The rows are grouped in 3 different ways at once. Each group adds its own fixed numbers to the row, and there is some noise. The rows also spread widely along 14 directions, which tell nothing about the answers.
Some rows, each with its group in each grouping after it:
-12 -1 18 34 -19 31 12 8 -2 0 -9 -24 52 -18 -15 7 32 -20 13 29 16 18 23 : W J749 F
31 -6 6 -1 5 11 13 -24 -20 27 -13 -3 -1 30 7 22 -28 -16 10 -2 7 8 -16 : S J34 B
-12 17 1 -1 -1 46 -8 -5 4 46 -21 38 38 -40 -5 3 -11 9 4 -11 32 0 16 : A J573 L
-7 -13 -21 17 -28 49 19 -1 -15 28 20 9 32 -37 -3 12 -27 -18 -21 -24 17 12 43 : S J573 F
-4 -9 11 7 11 18 -2 11 -4 37 -17 -19 19 -19 -7 -10 -13 8 27 30 11 1 11 : A J273 Y
14 -21 -22 -16 -43 -3 -13 2 -29 0 28 -8 19 2 -23 25 5 -24 9 14 -1 -2 4 : W J264 V
-7 -32 -28 -10 7 -6 -9 12 -4 -27 79 3 2 10 21 15 10 13 -4 -15 24 -13 2 : A J34 B
-1 -29 22 -7 -15 6 -16 -8 -10 27 -13 -21 3 10 -25 24 -8 -37 -11 -2 21 -20 -4 : A J749 L
2 -15 -9 1 2 2 -35 -22 17 14 12 9 2 -7 10 5 -3 7 16 -17 35 -11 18 : S J273 V
-24 -37 13 -18 2 -19 12 18 -17 5 14 2 15 -41 -8 5 -5 0 23 45 32 -38 7 : S J264 Y
-7 -29 22 -19 14 16 15 10 -6 16 18 24 3 -6 6 21 -5 10 -10 -2 48 -31 -11 : S J264 Y
2 -24 22 0 3 22 -31 -4 18 15 -7 7 8 6 8 14 14 -6 -23 -46 42 -7 -13 : S J34 L
-20 -38 26 12 11 10 14 -1 7 -2 9 -9 9 2 17 9 -2 -7 -32 -16 35 -15 8 : S J749 B
17 18 -26 -25 -18 14 32 -14 -9 3 5 39 12 -32 34 0 -15 26 -13 -3 -7 1 -16 : S J264 L
-26 -14 1 24 -18 5 22 -11 20 -19 16 -5 25 -57 13 -11 -2 -21 -13 -2 39 -16 27 : S J273 B
-14 -24 -22 -2 -1 -16 -12 -1 13 -15 2 25 29 -28 27 3 -11 4 11 -12 16 4 -4 : S J749 B
20 -36 -15 -34 -29 1 -33 -4 -23 40 26 -4 -17 -10 5 8 -35 -7 -48 -25 0 -29 2 : A J264 Y
-11 -26 -25 3 -11 6 -14 17 20 -15 13 -19 13 0 10 1 28 7 6 -14 -5 16 -6 : S J273 F
-1 -16 11 -33 13 7 4 -12 4 40 -17 6 -2 -12 -8 -3 -18 8 -1 5 29 -32 -11 : A J749 B
21 4 -16 4 -22 1 37 -31 -10 -13 7 -17 2 -19 15 2 -21 4 9 10 -2 19 12 : W J264 L
-20 -26 13 13 6 24 6 30 10 -17 18 8 45 -51 19 -13 14 1 -6 6 39 -9 8 : S J264 B
13 0 6 13 -19 5 -49 -9 11 -10 4 -3 28 -25 21 -6 28 -12 -7 2 12 -11 -3 : S J749 L
-16 -28 -23 3 -15 14 -61 1 -3 26 22 29 31 -8 -9 26 3 10 18 -31 37 15 31 : A J264 L
-8 -27 1 16 -12 16 30 9 -6 -9 8 -12 36 -33 5 1 -24 -16 -6 -1 18 9 24 : W J749 V
-13 -29 0 -22 -1 21 23 9 -4 5 39 32 14 -9 4 21 17 17 -17 -10 41 -24 -2 : S J749 F
-19 2 -21 -8 -10 29 13 14 -1 9 19 10 16 -28 -4 8 4 -9 9 13 10 -19 19 : S J264 F
-2 -41 13 5 -13 -13 -1 -16 -32 16 -6 5 13 22 -5 43 -20 -15 -4 -9 19 9 -1 : S J573 L
-30 -34 -20 4 6 -9 -21 20 12 5 -10 -41 -2 -2 -1 -6 -25 -18 12 1 -17 -2 21 : A J273 V
-2 -47 -14 2 9 -8 11 2 -9 -11 26 -1 8 2 39 6 -39 13 -27 -28 5 14 2 : A J749 B
-10 -16 -1 -18 -12 -22 -29 -7 0 -8 29 22 -2 -3 12 32 -1 -35 -20 -5 25 -55 -16 : S J749 Y
9 -44 11 -10 1 11 0 -18 2 28 3 -7 1 23 -16 21 4 23 5 -36 45 15 8 : W J34 V

New rows. What belongs after each?
1 -18 -6 -28 -23 17 -14 15 -6 20 1 32 31 -33 -18 15 -5 -26 5 0 29 -27 -12 : S J264 V
29 -8 -12 -11 -6 7 17 -8 -20 12 29 -16 -9 14 9 5 -2 19 9 18 -6 -1 -11 : S J273 Y
-8 -14 -14 -5 -1 -10 -24 -29 -28 41 7 4 -11 47 -6 42 -27 -8 -6 -7 2 -8 21 : A J573 B
-14 -35 -22 -18 -10 13 -10 23 -15 22 19 12 16 -1 12 10 2 17 -28 -18 -9 -5 14 : S J749 F
-1 9 -19 -31 -21 -6 27 -26 -3 10 18 -15 -20 -27 -25 1 -8 -14 24 33 12 -41 3 : A J273 L
-19 -42 -10 -9 6 -7 -41 12 12 22 -9 23 29 -21 3 -2 4 32 27 -16 28 7 13 : S J273 V
-8 -4 -2 7 -22 21 -1 -3 -26 32 15 15 26 -31 -14 17 -42 -56 -8 11 28 -31 29 : A J273 B
-12 -45 3 -27 -12 -35 -29 -2 -23 22 4 24 8 -22 -2 16 -22 -5 -6 1 28 -30 2 : A J273 L
-4 -31 -8 16 -40 -12 18 -23 -19 9 -1 -32 23 -33 19 -11 -14 13 -37 2 -16 24 50 : W J749 F
-7 7 -2 7 -12 26 -11 -2 2 10 11 -22 17 15 -15 12 28 -4 0 11 -2 -3 7 : A J573 V
-10 -53 7 -19 -30 -26 -19 -13 -10 32 -17 -24 12 -21 -21 -4 5 15 -13 1 8 -8 15 : S J573 V
-1 -31 -5 10 -40 12 -19 6 -18 25 18 14 36 -41 -4 11 -18 -27 -16 -15 27 -5 18 : S J273 Y
-13 7 8 -11 -1 -2 -22 -17 8 26 -24 8 1 19 -7 18 19 9 7 4 12 -11 -12 : A J273 L
-18 -14 -27 14 -13 -11 33 5 -17 -12 19 -15 18 -42 28 -2 -55 -8 -8 13 -19 6 23 : A J573 Y
-12 -12 -16 -25 -18 1 15 -11 -34 50 -5 16 2 20 -13 22 -14 10 -18 -2 -8 -5 16 : W J273 B
-21 -2 3 0 1 2 39 13 1 -18 0 4 29 -4 -8 13 19 4 30 29 16 2 -7 : W J273 V
-27 -18 -8 2 -43 10 -5 10 -2 16 -24 -10 40 -32 -9 -5 13 -12 -26 -2 -13 6 14 : S J264 B
0 4 8 21 -32 49 19 8 -4 15 -2 4 34 -39 11 8 -23 -39 -40 -16 11 -2 9 : S J264 Y
-51 -14 -17 -32 14 -12 -25 31 21 -3 13 16 -3 -20 -1 1 22 3 4 0 17 -49 4 : W J273 L
-22 21 -31 -21 -39 -1 12 -8 6 6 6 12 19 -32 -19 6 6 -14 8 21 -6 -26 3 : A J273 V
-6 -50 15 -12 9 7 -10 -4 0 26 6 7 -2 -1 23 1 -6 31 -42 -35 34 -10 10 : S J264 B
14 -6 -9 -9 -28 5 -22 12 -22 17 2 -10 30 -26 7 -17 18 9 -13 11 -22 6 5 : W J34 L
6 28 -3 -3 -45 15 -7 -22 -29 29 -9 43 45 -25 -4 26 -11 -27 -13 16 3 -11 3 : A J749 L
-3 -33 2 -18 -31 -15 -22 -8 -39 35 11 -3 13 -12 -4 6 -5 9 -31 14 -6 -20 22 : A J749 L
-16 16 -30 -9 0 6 -11 -5 8 13 7 5 -4 -19 1 11 -18 -16 35 20 2 -28 16 : S J264 Y
-25 -11 5 -9 4 -24 13 -19 -3 -13 14 25 2 -11 17 24 -2 -1 4 16 30 -35 4 : S J749 L
-22 -15 -20 -3 10 1 -18 -5 27 0 -12 6 10 1 12 7 13 29 25 -19 9 15 2 : S J749 L
-27 -24 13 -4 -10 -2 -10 5 -5 18 -23 -5 18 19 -16 29 2 -25 -17 -6 6 -12 7 : W J749 V
-7 -31 37 6 -7 2 5 24 -16 -4 16 19 58 -47 13 1 15 15 -19 17 43 -8 -15 : A J573 Y
-11 -3 2 -7 15 35 0 16 -14 50 -17 13 19 18 -13 22 -7 4 23 12 4 -3 2 : S J749 Y
-22 -21 -41 -1 -3 13 4 -3 8 -7 39 14 1 8 13 25 -14 13 7 -30 13 7 28 : S J264 V
-9 1 30 21 -3 40 15 4 -6 18 -2 9 37 -20 13 5 6 2 -31 -9 29 3 12 : A J34 L
18 -27 -11 15 -41 50 -4 12 -23 33 12 -28 28 -34 0 -12 -32 -25 -40 -18 -12 14 41 : S J264 V
11 -32 -24 -15 -22 15 -15 -10 21 20 -4 -57 -20 4 -23 -6 -23 -25 -6 -29 -12 -2 3 : A J749 V
-37 -40 -8 24 4 12 -7 24 6 -8 17 -34 -4 21 19 19 -12 -15 -26 -26 -6 5 25 : S J264 Y
-20 -17 -28 4 -26 -5 0 39 -14 -33 18 26 46 -42 33 4 -16 -26 -26 -12 -12 6 -4 : W J273 L
-11 -36 -22 -2 -29 -1 -2 -7 4 -4 19 3 18 -10 -2 25 -8 -6 -18 -38 21 15 -1 : A J573 F
-25 -27 -25 -13 -6 17 27 8 1 16 8 20 20 -48 13 -11 -26 33 -15 -28 14 8 35 : W J749 L
-38 -24 -5 -21 -42 6 17 23 -29 33 -3 8 34 -21 -13 6 13 -6 -63 -9 -16 -15 16 : W J34 B
-5 -3 -10 -15 -55 -10 13 -9 -28 29 -24 -7 33 -8 -27 6 25 9 1 36 -33 7 1 : S J273 V
7 -21 -6 10 -17 -10 1 -32 -5 12 -5 -12 9 -4 14 6 -18 -3 -6 -14 7 14 14 : S J34 B
2 -54 3 5 11 5 -33 -15 10 20 15 -30 -7 13 3 -2 0 15 1 -25 32 1 25 : S J749 B
-39 -11 1 -16 5 20 -7 9 -9 25 11 36 8 16 -15 42 11 0 -7 -14 36 -23 20 : W J264 L
